The rows come from 4 hidden closed curves, with some noise, and rows from the same curve form a group. Each curve winds through 8 dimensions. The rows are also pushed far along 6 directions, which tell nothing about the answers.
In the rows, zero is written as 128.
Some rows, each with its group after it:
[104 137  76  99 158 136 146 105 124 154  91  96  78 126 134 124 147 168
 103 112  80 136  80 141  85 118] -> (3)
[175 176 118 138 115 108 128 163  54  96 109  97 100 128 104 110 145 121
  77 132 122 107  97 131 175  83] -> (3)
[138 145 103 135 139 118 115 100 133 160 141  94 112  98 120  94 148 136
 143 110 124 113 117 141 149 119] -> (2)
[162 130 162 110 122 131 124 168 102 130 101 151 119  88 126 160 161 110
 117 166 109 125 163 112 130 111] -> (1)
[161 154 122 124 134  92 106  81 141 149 156 164 106 124 138 133 106 101
 147 107 148 106 119 116 115 139] -> (3)
[132 169 109  94 162 109 121 111 124 171  76 147  91 125 129 109 116 155
 160  77  82 127 111 170 119 106] -> (0)
[160 127 164  86 112 139 151 118  49 102  80 144 141 106 141 143 154 138
 100 153 103 117  57 161 110  97] -> (2)
[128  79 141 152 109 198 106 160 107 140 126 112 143 137 144 131 175 104
 130 190 119 108 167 132 166 154] -> (3)
[ 65 105  96 163 107 176 141 115 121 108 143 110 158 167 153 135 116 145
 134 118 151 116 109 170  73 153] -> (0)
[116 125 131 125 125  84 142 115 174 123 168 142 147 143  91 150  88 145
 126  94 122 132 121 132 127 143] -> (3)
[104 102  91 133 140 180 128 117 101 111 110 116  91 151 164 124 137 138
 102 164 136 103 108 130 119 161] -> (2)
[163 137 154 118 109 129 168 198  94 119  93 126 119 107 107 132 165 112
  86 130 124 156 139 100 146  92] -> (3)
[173 159 160 129 112 119 110 161  96 127 133 150  91  88 119 141 142  86
 122 143 143  94 165  98 140 117] -> (2)
[131  58 156  80 135 159 125  95 149 146  86 209 193 149 163 196 135 149
 153 151 104 131 123 188  85 154] -> (2)
[128 137 145 146 105  84 110 126 164 128 190 141 148 129  97 143  94 113
 140  87 153 107 143 110 118 137] -> (3)
[136 203 135 119 130  75 122 103 100  90 142 130 106 100 115 118  78 135
 132  98 149 107 107 140 104  95] -> (0)
[139 128  89 122 143 165 125 130  96 124  91 114 101 134 158 126 177 116
  97 171 121 119 125 146 147 121] -> (0)
[137 137 124 125 130  98 116 124 133 135 137 118 121 131  99 126 108 153
 123  98 114 115 109 129 130 122] -> (3)
[117 148 126 156 109 113 127 178 108  79 143  83 137 118 105 116 141 124
  92 141 150 127 145 103 162 102] -> (3)
[140 106 192 123 114 104 194 195 167 148 111 137 162 134  70 114  97 149
 130  63 116 208 132  96 126 105] -> (1)
[ 99 130  92 127 158 142 108  95 143 136 114 127 120 152 161 102 122 134
 154 126 127 124 122 154 136 143] -> (3)
[ 76 149 104 156 117 126 125 134 143 114 163  97 151 141 125 108 137 110
 140 111 131 119 138 158 149 131] -> (0)
[146 115 192 143  80 136 115 118  99  88 172 168 178 109 133 160 106 102
 146 153 177  83 140 141 115 145] -> (2)
[116 142  97 165 128 139  87  60 125 138 180 100 116 106 149 119 105 131
 164 141 161  88 132 140  81 149] -> (2)
[102 156  56 148 162 133  86  94 152 155 135  90  84 161 156  84 130 115
 143 107 136 117 126 129 129 131] -> (0)
[101 142  70  84 166 108 129 113 172 170  85 149 114 169 148 126 158 130
 130  77  77 147 105 152 132 118] -> (1)
[140 157 107 134 142 123 122 128  87 125 109 105  98 139 132  97 131 122
 122 158  89 139 106 123 164 115] -> (0)
[160 100 109  69 154 168 133  97  82 153  61 157  82 109 176 167 183 134
 101 208  64 129  94 117 109 139] -> (1)
[ 97 185 138 164  99  98 152 151 116  68 169 106 142 129 100 114  70 127
 128  79 183 129 134 130  98 104] -> (0)
[ 90 170 107 148 116 116 141 150 108 105 131  88 122 139 119 105 113 136
 118  90 131 138 109 130  95  98] -> (0)
[155 149 126 139 120 104 146 127 106 125 134  90 143 114 104 102 136 133
 116 121 119 154  95 130 150  92] -> (2)
[149 122 111 112 148 134  87 137 126 159 102 134  98  86 137 146 176 134
 125 157 113  97 165 125 141 127] -> (1)
[129 119 100 128 132 161 144 135  93 122  90 137 117 148 147 149 139 143
 108 150 115 128 114 154 107 133] -> (0)
[117 169  94  88 161  72 135  99 159 137 106 165 113 144 124 132 100 157
 135  59 111 133 101 152 113 114] -> (1)
[122 123 147 124 114 129 138 154 115  96 124 139 144 116 127 133 122 140
 124 147 142 140 157  86 152 131] -> (1)
[109 102 120 160 103 152 133 127 137 133 161 101 147 138 133 116 146 112
 127 121 153 124 121 117 122 143] -> (1)
[136 124 149  76 132 123 189 132  94  95  65 158 141 124 119 150 118 184
  92 100 112 147  63 170  95 101] -> (2)
[146 132 132 100 138 133 163 137  94 118  84 145 105 134 135 148 130 133
  98 158  93 160 102 121 108 115] -> (1)
[136 145 143 133 117 127 156 124  93 108 143 111  98 121 119  92 114 117
 113 127 134 123  90 108 152 133] -> (2)
[166 127 128 125 142 103  90 149 154 144 121 173 120 121 120 144 128 124
 142 134 139 113 194 103 182 139] -> (1)
[105 143  96 134 126 126 155 154  98  96 117  81 120 116 116 126 159 142
  84 155  97 144 110 129 144 108] -> (0)
[106 107 117 150 113 133  95 115 144 119 172 119 146 139 133 152 128 119
 127 143 144  94 138 125 114 153] -> (3)
[111 110 152 134 114 152  84  92 139 144 159 161 151 137 153 152 110 108
 178 138 134  82 149 157  97 165] -> (3)
[118  63 142 139 105 184 148 124 112  98 133 131 171 126 143 154 144 147
 112 174 157 112 125 147 128 160] -> (3)
[141 177 116 114 149  92 129 106 137 145 119 137  94 108 114  98  96 150
 151  62 141 120 119 140 128 110] -> (3)
[117 128 140 148 113 123 155 108 134 101 174 120 146 120 115 133  96 126
 133 141 149 139 126 127 118 141] -> (2)
[124 140 147 116 127 112 123 133 109 105 118 120 135 111 112 129 114 156
 125 127 115 119 117 138 133 113] -> (3)
[118 185 159 151 109  85 128 141 136  97 167 144 137 117  99 128  57 123
 157  75 174 119 161 127 102 114] -> (0)
[151 137 112 124 140 132 127 140 120 160 104 148  98 140 136 141 141 111
 126 135  96 139 133 121 123 127] -> (0)
[102 136 115 150 124 126 158 137 118 109 140  91 132 130 111 105 119 142
 117 142 108 152 116 126 152 129] -> (0)
[107  98 129  97 141 144  97  79 126 132 122 146 132 110 163 159 147 140
 138 171 100  93 107 151 102 153] -> (2)
[106 111  81 136 150 157  96  98 177 187 142 124 115 133 157 136 164 107
 158 140 114 116 167 149 120 157] -> (2)
[110  92 141  98 136 133 174 220 178 152  71 133 148 144  98 128 185 131
  98  95  87 183 155 120 179 110] -> (2)
[125 165 102 116 157  59 120 108 176 157 127 132 113 145 101  99  88 153
 145  41 114 143 100 131 129 109] -> (1)
[ 58 109  80 154 128 146 104  83 157 109 188  92 125 125 151 131 130 135
 128 144 159  83 128 134 104 173] -> (2)
[147 128  68  56 204 129  84  71 146 220  35 161  91 136 175 149 181 153
 153 142  24 139 105 186 101 113] -> (2)
[123 192 106 109 149  96 139  96 147 147 125 137  90 146 129 102  94 115
 146  56 131 136 102 145  92 106] -> (0)
[148 131 138  75 148 114 135 145 107 144  63 148 113 128 136 121 151 137
 122 139  61 165 106  96 154 104] -> (1)
[ 92 156  78  94 175  97 148 105 163 145  94 124 105 171 124 109 109 160
 125  78  71 161  86 164 130 118] -> (3)
[ 92 128 107 145 132 141 128 115 131 121 127 109 140 165 140 131 117 130
 124 113 129 125  95 187  74 124] -> (1)
[103 105 147 112 131 124 154 159 156 115 111 139 175 141 115 142 140 135
 120 132 102 162 139 154 156 125] -> (1)
[ 69 160  97 146 114 134 163 153 119  91 140  71 129 136 125 113 149 119
  96 109 133 141 112 144 109 104] -> (1)
[120 139 112 111 126 110 146 136 138 120 113 157 143 165 133 138 133 117
 117  92 125 143 113 132 131 119] -> (1)
[166  85 188  96 119 120 147 142 147 138  97 191 176 136 113 153 104 158
 140  87 146 148 125 127 112 122] -> (0)

New rows, each followed by its group:
[ 93 107  86 142 148 143 115 121 160 131 132 113 131 177 145 102 141 123
 128 132 122 126 126 143 179 156] -> (2)
[130 142 148 145 114 100 110 126 179 150 170 162 165 134 110 129 103 103
 178  67 167 111 169 151 138 135] -> (2)
[142 146 141 137 121 113 120 109 148 163 156 145 124 118 123 135 102 110
 163 102 137 134 143 118  84 128] -> (2)
[160 128 116 120 128 152 159 162  64 117  66 134 109 136 133 142 152 141
  86 156 101 144 105 138 127 110] -> (0)
[136  96 154 150 118 133 122 173 178 171 136 165 155 134 104 138 116 127
 169  95 141 140 201 117 147 152] -> (0)
[172 102 135 140 132 131  86 126 133 136 127 159 133 130 134 137 116 133
 143 143 165 102 164 116 158 146] -> (0)
[153 123 163 169  92 124 112  93 101  78 195 158 146 130 128 137  58 120
 142 136 213  73 125 119 119 166] -> (2)
[125 136 133  87 149 134 135 106 155 174 101 183 106 123 147 140 120 127
 171 101 103 133 149 137 106 144] -> (1)
[116 125 108 121 127 119 122 142 130 140 120  98 124 137 121 123 162 129
 103 117  95 132 101 122 128 111] -> (3)
[166 116 147 122 137 147  95 118 100 128 103 165 123 114 157 130 129 120
 152 172 143 109 152 125 150 139] -> (3)
[108 145  94 134 136 126 161 121 127 113 132  91 121 122 117 102 140 143
 106 114 129 131 104 155 153 120] -> (2)
[116 123 133 153  97 142 159 186 101  63 125 120 168 152 121 119 134 124
  97 136 169 144 148 110 181 120] -> (1)
[ 89 166  48 130 163 114 114 100 192 189 142 104  75 151 128 103 142 118
 144  59 105 115 132 154 123 135] -> (3)
[141 121 121 154 117 170  99 149  99 115 133 121 114  96 152 139 171  96
 120 191 164  92 185 116 149 140] -> (3)
[116 118 137 152 141 147 105 140 173 155 146 117 119 113 123 104 115 123
 174 136 148 133 206 103 158 152] -> (0)
[153 148 147 117 127 115 130 127 113 120 113 154 126 106 133 122 121 125
 138 112 153 123 130 129 131 114] -> (3)
[181 132 132 101 146 111 136 185 134 174  58 142 120 121 103 120 172 137
 118  96  94 161 146 131 173  84] -> (2)
[123 135 174 150 103  75 116 144 195 118 189 150 180 128  91 128  80 115
 160  63 187 131 173 103 134 127] -> (0)
[112 106 113 102 158 140 144 123 171 163 106 150 117 141 141 133 138 134
 144 139  86 161 150 119 148 154] -> (1)
[137 104  96 134 140 175  89  99 114 138 113 131 108 135 173 140 150 127
 130 162 158  89 138 140 107 148] -> (0)
[171 164 151 120 131 114 111  89  77 134 123 137  88 111 136 111  86 127
 149 136 122 118  94 107  97 116] -> (0)
[ 72 123  87 153 136 139 142 146 164 134 150  79 126 125 117 114 150 136
 124 136 109 147 159 127 153 145] -> (0)
[117  81 130 153 114 181 139 146 104  83 119 121 157 129 142 138 134 151
 112 170 178 119 150 137 136 148] -> (3)
[194 172 165 112 110  81 120 140  99 133 125 177 102  97 111 144  99 118
 134  93 150 114 134  78 107 102] -> (1)
[170 135 178 104 125 106 127 170 119 139  88 171 140 117 107 118 119 136
 148  98 122 144 149 107 166 104] -> (1)
[ 82 143  43 140 172 135 104  87 170 160 141  76  90 122 140  92 153 144
 142 126 114 110 144 161 157 146] -> (2)
[ 67 114  89 112 154 125 152  97 151 125 116 113 138 145 134 130 117 176
 128 129  79 154  92 158 108 144] -> (0)
[ 96 106 131 126 147  99 117 105 202 151 157 160 153 128 113 149  81 158
 176 114 110 140 166 132 126 169] -> (0)
[ 94 101 110 131 129 113 151 120 177 130 161 109 140 140 113 117 134 137
 111 102 129 138 105 116 147 149] -> (2)
[149 174 107 121 156  75  96 107 135 160 137 123  80  88 109 112 117 139
 149 124  87 116 138 111 155 123] -> (0)
[113 119 113 125 122 125 158 151 129 105 125 112 119 129 119 140 145 138
  79 122 134 135 110 109 114 124] -> (2)
[123 115 123 164 112 135 114 134 154 144 168 125 134 157 130 111 129  92
 138 106 161 115 139 111 147 152] -> (2)
[181 110 183 106 140 109  92 114 144 162 116 198 151 120 131 158 100 120
 179 157 102 140 165 123 135 139] -> (2)
[189 113 190 116 107 145 119 161  95 142 100 160 138  99 126 137 148 111
 136 138 143 121 151 109 140 110] -> (0)
[117 139 125 112 128 124 109 106 124 116 135 165 120 125 155 151 112 123
 147 140 138 112 148  99 108 146] -> (1)
[115 129  98 147 130 133 132 132 141 138 148  93 100 115 115 121 135 139
 113 120 140 122 140 108 120 138] -> (3)
[146 114 125 129 137 119 124 159 149 150 120 126 125 136 125 118 167  96
 118 151 105 156 150  92 187 126] -> (3)
[106 119 122 136 123  95 149 125 174 117 170 123 152 150  93 141  98 144
 116  99 123 139 122 131 139 144] -> (3)
[ 93 142 105 160 118 136  91  86 131 121 180 121 142 132 148 124 122 106
 162 136 149  77 138 169 132 155] -> (0)
[156 164 120 142 119  91 147 143 111 119 154  96 101 127  97 107 135 100
  92 127 113 143 104  94 171 108] -> (3)
[123 122 136 111 144 151 149 140 119 138  89 112 113 124 132 106 132 145
 129 137 104 161 125 120 127 116] -> (0)
[126 122 128 120 147 130 118 109 136 150 114 126 117 140 135 108 105 143
 151 124 108 149 115 113 117 132] -> (0)
[152 168 129 125  99 123 168  91  59  88 153 131  96 107 141 138 114 108
  96 143 148 114  70 108  86 121] -> (1)
[105 138 114 132 124 136 114 117 111  98 144 114 135 130 140 136 148 111
 118 164 119 101 125 156 147 131] -> (3)
[156 131 139 145 127 113 122 139 105 127 134 109 116 111 109 104 115 138
 127 150 118 139 129  91 163 124] -> (0)
[161 116 109 112 136 149 108 122  94 132  94 144 105 109 164 150 179 114
 106 180 130 108 128 122 130 128] -> (3)
[107 119 109 131 155 150 116 120 140 144 122 118  88 130 142 106 121 136
 140 142 119 120 146 117 145 157] -> (2)
[171 144 142 146 121 132  97 115  91 145 137 117 100  91 131 118 119 123
 147 152 139 111 139 101 111 119] -> (2)
[151 146 129 139 114 115 120 142  96  96 133 132 131 141 113 138 116 124
 106 129 142 103 122 144 150 118] -> (3)
[157 165 133 124 132 111 104 163 123 153 121 131  76  93 117 120 160  91
 125 122 121 105 166  99 160 112] -> (2)
[159  93 178  87 112 107 178 121 118 112 119 173 150 124 113 161 115 145
  97 122 116 145  69 114 110 133] -> (2)
[114  75 140 187  98 165 119 135 146 113 181 104 178 127 126 137 114 134
 144 162 186 129 177 110 117 161] -> (2)
[143 122 168 103 133 119 154 134 129 116 111 141 142 111 113 123 110 145
 132 134 118 157 128 121 148 119] -> (0)
[165 119 160  83 138 123 159 135  88 118  62 189 137 151 134 166 106 147
 116 156  74 165  94 141 111 118] -> (0)
[ 82 120 115 113 143 152 172 137 130 113  94  91 131 138 129 106 127 167
 113 117 111 171 104 140 111 116] -> (0)
[135 127 148 115 131 129 108 122 103  88 116 151 138 109 141 158 112 144
 127 172 142 109 145 137 117 128] -> (0)
[111 173 112 156  92  75 172 137 114  72 183  74 140 143  79 113 101 133
  74  72 152 129  65 124 120  97] -> (3)
[138 107 128 128 136 137 116 135 122 105 120 153 133 147 132 163 117 136
 113 173 124 120 151 134 143 146] -> (3)
